All groups share one centre, and each spreads out both ways along 11 directions, with some noise.
Known rows, each followed by its group:
-242  380  -86  -43  362  -17   98   45  -18  -38   88 -209 -102    4  -47 => q539
  65 -229  192   65  -98   30   25   88 -210 -160 -324 -243   65  169  280 => q793
-371  -39  199   38   48    0   57   65  -20  237   75  -25   89  101  241 => q123
-107 -131 -119 -144   72  189 -166  -23   71  111  198  213   80 -159  112 => q664
-336 -176 -242  -85  118  200   44   25 -105  -51  154    5  -71 -141  237 => q664
-179   71   11  138  -48 -224 -257 -172   43 -120  275 -200  -70 -100 -105 => q123
-294  -91  193   97   36  114 -182  -62  151  221  -44  166  212  -67   96 => q793
-226  -42  292  -54  -97   86    0 -154  -66   31  291  192   80   32 -306 => q532
-100 -359 -289    7   28  280  -28   57  -60  117  -88   55   15   52   38 => q664
-122   64  196 -131 -230 -204  -27  132 -167 -276 -188  -44  -35  -26  216 => q503
 201   43   35   35  122  229 -358   92    8  203  217 -156  -22 -137  -73 => q532
 291   71 -127  134    4   73  -33    4  -54   36 -130 -108 -159  171 -287 => q793
-112  207  117 -445   40    8 -253   59   63 -122   22  182   87   65   41 => q793
 194   96  304 -289 -106 -205 -322  -64  161 -136  374    1   56    9 -122 => q793
-211 -132  266 -181 -229  140  147  166 -156 -220 -142  150 -181  -20  -26 => q503
-104   17  180 -144 -127   67 -166  -55  -50   30   77 -130  202   -5  -48 => q539
-147  -66   59   13  110  137  342 -111 -255   -1  137  109  -26  396 -268 => q532
  19 -263  113  201   94  120  291   78   -9 -151  138  129  -94 -361  -64 => q539
 -24   60   52  -99    1   30 -234    7   43  265  114   31  203   33  -72 => q503
-119  105 -145 -164  -40 -164  261  123  -41  -48   96  182 -225  172 -433 => q539
 101  253 -198   53    2   23 -220   -1   64  348  155   -1  -57 -160  116 => q123
-179  -84   25 -271   -6  -41   68   13 -188  -69  234   92  121  142  143 => q664
-178  -22  -28 -383  -49   26 -104   85 -141 -179   12  149   81  153 -106 => q793
 129  140 -146  -77   50  121   34  241   97  300  148  -29  -90 -106 -443 => q503
 242  -31 -329 -137   30  229   28   94 -140  102 -133  282  -11  120  -48 => q664
 249  105   58 -237  171  165   11   40    9 -144  -77  175  -49  192 -164 => q664
 184   -9 -340  -24  107 -148 -114  178   21  236  -35   73  254  -63  157 => q532
  94  185  -66  412  -23  -47 -393 -249 -144  -97   31  222 -197  -93 -185 => q123
-144 -159  248 -283 -142   73   86  -31    6  -85  243 -176   50  102  -87 => q532
 171   98 -128  -69 -257  -12   17 -104  198   89   30  -41   23 -273  -69 => q532
 -41 -187  -91 -256 -234  -98  316  -10 -142 -155   17 -103  -33  220   83 => q532
 122  256 -331  100 -114  -58   69 -192 -106   44 -104 -282  -27   15  102 => q532
 -39  -25  -56 -206  -62  -63   24   90   98  -77 -247 -281  304  -61   30 => q532
 -97  -58  222  234  -29 -113  -49 -121   83  -47  -49  273   99 -108  -70 => q664
-255   62 -113    4   49   45 -130  -14  131  223  235    2  153 -315 -134 => q503
 471  182   -5 -262  182  187  117  143  -38    1  192 -229  -34  -49  -82 => q539
 193 -293  104  305  -40 -124   87  124   34  -22  -76 -217 -292  230 -180 => q793
  99  205 -150 -287  -97    7   77   67 -303 -202  -66  -83  -83  145    2 => q539
 213  216  176 -116 -154 -100   61 -218  -59   -5  -49 -320  376  -21  188 => q503
-117   47   86  -61  138  -11  146   51 -254   23  -34   89  258  257 -162 => q664
 193  102    4  -11  -38   41 -189   59   23    0 -110   72   52 -128  -72 => q793
-271  -54  -40   66   40  141 -386  -34  -25  -21  233    8 -168 -229   89 => q664
 -65  -48 -124  -73 -167   39 -192 -167 -373  -44  -89  131  208  226  172 => q503
-198   42   80   29 -122   75 -190 -199   10    7  102  128  258 -408   43 => q539
-205   45 -136 -250 -114   84 -187  -69 -329   68   69 -121  218  222  229 => q539
 378  -22 -145 -223 -172   45 -191  191 -161  204  -49   62    4  314 -192 => q664
  89  -83  299  303    5  -33  -41   46   25   39 -222   61 -208  237   10 => q793
 132   38  528 -129   98  -18  -40   63  311  147  193 -227   50  174 -152 => q503
-266   22  137  147  -93  165  277 -111  -10    6  100 -131   56 -352 -365 => q539
 166  107   13 -123   84  173 -321 -271   39   89  -22  155  534  -83  -38 => q503
  56   30  357  -16  106  178   -8 -241  213 -109   87  -21   21   -7 -108 => q503
 -14  106  129   94 -102   10 -251 -260   43  408  212  -33  320   -2    3 => q503
 267 -140 -317  -71  -99  -53 -183   -2   33 -168  103   94  -91 -127 -204 => q123
-253   54    6   43   23  120  184  -14  -71  107  -45  211  -40   34 -139 => q793
-328  231  404  117  160 -112 -139 -156  -20 -247   78 -100   51  -28   -5 => q123
-189 -196  -90  -87  105  342 -106 -275  -10  139  275  278  225  -28  -11 => q664
 -83 -137   85   99 -180 -182  109 -127  248    4    0 -130   81  -77 -209 => q123
 153  182  283  246 -197 -229  192 -408   97  -54   49   44   65    1 -133 => q664
 139 -146  -53  134  -35  -17  121 -114   44   15  172 -353 -164  124  -94 => q532
  81  330   57    2  134 -241 -157 -172  158   12  195 -404    9  154  -84 => q503
 -73  148   28   70 -140  -50  223 -257   22   -1   39 -271  113   -2 -334 => q123
  23  -97 -137  161 -183 -111 -405  233 -183  152   44  244 -244   15  -37 => q123
  57 -125 -371 -177  -44  141 -197   -8  163  260  142 -193  156   45 -377 => q793
 216 -335 -183    9  -18   67    7 -259    3 -278  253  -55  -67   87 -321 => q123
  73 -172 -113 -160 -297 -116  234  191  126   88 -130  -96   62  -13 -271 => q123
  55   51 -232   53 -149  -32 -180   61 -325  222  -20  127 -153  343  -21 => q503
  39  177  297 -281   85  157 -131   54  165  -18  117 -183   84 -108  -75 => q532
  92  159   80 -191  297  134   84  126  109  -28 -114  350   15   24   63 => q532
 205  -50   89 -162 -142 -180  182   61  134  255   42   15  316  112  -99 => q664
-146   40  -54 -230 -324   -5   31  124 -253   49  -43   -7  289  -95 -351 => q123
-104  217 -177  318  316 -101  -15  -58 -135 -284 -165 -220 -112  -24 -174 => q539
 339  154  140 -175 -196  -96   37   85 -252 -274   14   39 -124   80 -174 => q793
-147   39 -171  -81 -194  -98    7 -202 -416   59  305  101  -86  263  297 => q532
  15 -197  -12   80 -151 -189  164   76  229   67 -216   16  -96   67  138 => q123
  30  305 -179   41  104  130 -261   21 -223  132 -130  -84   31   17   90 => q539
  38  -44  -79 -244  335 -107  -90   17  -78 -184  259 -173   71  253  200 => q539
  56   55   -9  120  183 -109 -294 -228   85  -70   86   21   28  176  -34 => q503
-355  -19  101   66  -44 -229  148 -109    8 -223 -104 -131 -214  336   45 => q539
-237  345  173   37   49   17   87 -229 -417  -74  105  -12   29  386 -416 => q532
 -48   -7  152 -171   66  120  145  124 -222  -35  -69    7   -5  265  114 => q123
-245 -105  -21 -142   36  155  366   31 -323 -278  157  -94   10 -175  125 => q539
 -83   29  -11  249   23  202 -237  -21 -245  -23  -26  -71 -148   60 -469 => q664
 -21  -14 -140  -57  106  108  -88  -55   28   57  -76 -282  142   -7  290 => q793
-207   69  -86   65  249  163 -130  -10  253  197 -140  -56   72  -68  109 => q793

New rows, each followed by its group:
  98   85 -134 -227   32  -74 -181 -154  -53  -71  188  -13  141   68  179 => q539
 115 -268  230 -112  -53  227  215  219  -46   32  168  130  -63 -189   21 => q539
-296  -27   78   75  246   14  -19 -162  206   96  143 -156  -55  199  140 => q793
-189 -103  213  237   -2  -83  170  -94  339  218 -129   55  101  -59  142 => q123
-366  -80 -196   33  113  125  -42 -197   38   99  221  -78  293 -270   19 => q793
 148  168  405 -167   10  153  128  130  159   30  -15  -70 -195  -16  124 => q503
 109  115 -209  -51 -443 -158 -373   33 -182  137  -79  -33   17  -11  -13 => q123
 -33 -159  167 -165 -169   45   32   67  -72  -99  -60 -140  215  -18 -166 => q793
 -70  -43  -82 -248 -101  -69    6   22 -248 -232  -68 -125  143  213 -144 => q503
 187   44  168  172  -36 -112  164  -41  -53  -60   79 -177  -86 -125  219 => q793
 -76   71  -75  -20  107  276 -136 -267  -46   12  251  -78  -63    4    3 => q664
  38  185  290  242 -103   51    2 -322   66    1  113  -85 -320  163 -208 => q503
  27  -67   86   85   51  -86 -156  131  175 -102  -78  289  -52 -211 -107 => q123
 -27 -132  166 -133  192  196  287  142  243   -7  216 -116  -89 -105 -263 => q503
 118   11  169 -257  104  166  -79  -22   95 -150  272  -69  196 -139 -465 => q123
  58   78  363   -4 -196  -17  170 -148   22   32   84 -261   10   98  -29 => q503
-191 -105 -152  -10  -90 -166  178 -270   58   88  171    2  140   51  346 => q532
 45 -71   7 -47 184 132 -17  55 -78 -93  36 187 -47  76 144 => q123
  70 -135  -40 -220 -125   99  234    9 -214  -47  137 -226  -85  268  -79 => q532
 159  123   44 -107   96  -37   40  411  183  340  132 -107  -96 -141 -108 => q503
 147 -137  127  159 -110   90   19   28  124  460   75  -62 -134  249  -90 => q123
-247 -102  -73 -122  232 -125  -40   61  119 -161  113 -140 -176  209  129 => q793
-320   57  349   83   54  -98   47 -235   71 -186   52 -115  174  -40  -92 => q123
 220 -169   66   47   41   90 -222  -66  -20  -10  352 -100 -230  221 -209 => q123
-151 -174  -29 -240  -87 -170  -12   -6  109  -30   94  128  176  -55  498 => q532
  82    9  170  -88  157  202  -14  -22    6  131  197 -413  160   89  -18 => q539
 234 -127  -77 -179 -237    2 -334  127   57   82  127   -2   44  -57 -230 => q123
 -54  -86 -163 -206  133  252  -17  173 -100  160  107 -191  100  112 -224 => q664
 -75 -157  -24    9  185  -13 -192  -42 -163 -130   96 -139  164  103  185 => q539
 133 -173  -40  115  248  -82  272 -174  262   68  376  -15 -108  102  -66 => q539
 204  148   15  162   95   55   63  211  -54 -124 -443   11 -262   94 -170 => q793
 -50 -163  -85 -290   47   80  133  412  -64  242  106  -35   80    6   82 => q503
-127  -76   -3 -155   78  148  292  109 -305 -214  134 -179  -17  -32  -28 => q539
 -54 -428  279   38 -167  -27  102 -152   82  -41  133  -59   51  163   24 => q539
-131  137  231  -90  -86  109  -12    5 -177  -50 -163  271  174 -143   56 => q793
  -6  122  -39 -480 -284 -241 -118  325  -32 -153 -152 -146  174 -118  -32 => q123
-269 -133 -126 -166  -41 -130 -108  107   -7  -53   51   68  139 -144  271 => q123
 184  -68  -28 -261  250  271  276  265 -150  101  319  -82  -55    4   47 => q539
  64  229 -129  -62   51   78 -176  164 -282  102 -136  159  152   39 -185 => q532
 214    6   74    0   40  -91 -104   37  -37  111 -250   60  165  352  140 => q664
-165 -181  -28 -207  -45  201   87   32 -155 -232  265  117 -167  -34 -374 => q664
 121  145   -6 -256 -115  151 -240  144   54   30 -113 -187  131 -250   14 => q532
-303  -80   96  -69   88   76 -229   91  176   22 -131  146  165 -101   39 => q793
-288 -192  216   62 -133 -117 -271  -61   57 -213  -74 -328  106  -71  136 => q532
  93  212  -61   20 -174 -173 -253  345   -2  352   34  -68 -282   23  -50 => q123
 -43 -103  244  153   43  -32  341 -111  235 -201 -106    5   15 -114 -291 => q664
   8 -286   33 -122   45  189   11  131   79  -47  -47 -397  -91  246 -262 => q664
-223  209  121  -47  -16  130   19 -180 -181   39   97  185  118   72 -235 => q532
-137  179  448   34  168 -117   15   14   28 -393  -73   97 -112  -55   14 => q793
 -82 -189    0 -164 -325  -27  220 -192  -29  -21  262 -137  -48   86   30 => q532
 103   64   79 -208   69   84  -59 -147   32   24   -5  -58  464 -119  360 => q503
  27 -298 -133  170  185  207   25  -60   48   97   98  310   91 -177  131 => q503
  75  345   73   95  -86 -165 -217   35  215  199   11 -104  -63 -194 -101 => q123
  10   30  185  145 -168  158  118 -163   85  119   37 -185   55 -174 -241 => q539
-278   28  471  154  169  -45    4   65 -200 -328  -58  105 -120  177 -154 => q123
  48  372 -251 -236    0   17   80   84  -93  163   39  169 -206  134   69 => q539
 206   77  -36    0  300  119 -116  -14  133 -153   53  227  -62 -186   38 => q123
-178 -263  157   30  -82  166  -12 -149   55  142   43 -235  310   80 -345 => q793
-314  -36   69 -191  222  -15   56   52  188  -69  211  -30   98 -250  320 => q664
-100   -7   22 -450   23  -45  142  552   85   98    4  -31   77 -112  -26 => q123
-241  109  -78  -50  110  120  -53   33  -42  315  136   96  -28   67   76 => q539
  59   52 -191 -202  -35   25 -483  220 -151   63  114  236   28 -159  162 => q123
  38  373  106  -23   70 -213 -223  -25  108 -273  -49  -89  -54 -186    9 => q123
  99 -166   16   91   84  177  131  -82   53  387  227   10  169  -22  269 => q503
-331  -22  385 -224  -67  141  -52 -160   50  -82  200  143   91  -35   37 => q532
-182  158   87   21   52   80 -158 -269 -124 -113  315  109  -59 -106   27 => q664
-202 -173  269 -295 -187  -33  -68   90  -47 -198   43   23   47   48   99 => q532
  84  255 -309   86  153  252 -202 -175   32  305  103  217    6 -165   86 => q503
   1 -254  139  -48   93  -40  188  356   82  -95   41  -22 -266   74 -176 => q503
 258 -139  125   48 -121 -206 -146   39   82  -47  228  -77  -79  -33 -140 => q793
-269   -5  117  227   41  178  315 -224    2   47  105 -246   -6 -212  105 => q539
  20    8 -291  -97  -83   17   -1  -57 -322    1  141 -169 -127  246  157 => q123
-133 -262  268  307  130   72   47 -125  -33   24   83  101 -176  301   78 => q123
  13  198   97  105  176   30   50 -148   27  217  -14 -119  310  112 -159 => q664
  18  184   44    1   13  123 -233   84 -144   59 -169   25  -57  -42  344 => q539
  16   33  -25    0  -11 -109   57  -77  -52 -100   10 -258  -23  308 -301 => q539
 -78   56  304  214 -219   95   -3 -253   36  -55  -25  148  -98 -222   54 => q503
  59  234  -43 -258  -19  -69  217 -178  161   38  127 -164  124   -9  151 => q532
  48  -22 -193  101   81  301 -170 -183  -28  289   90  336  149 -114   66 => q503
 -11 -155 -138   73   48   78  415 -122   57   83  202 -216  221 -377  179 => q503
 186  186  187 -269   82  -17    5 -117   50 -276   98 -205 -203  265  151 => q664
  -8  -35  104  -78   38  245  -41   -6  179  328  229   55  229 -131 -303 => q503
-126  -75  369  -86  342   78  -20  -24  269   -5  214 -166  161   36  -30 => q532
  -9  104  -19  126  113  167 -168  -71    9 -236  -23  -16 -338 -107  -16 => q664
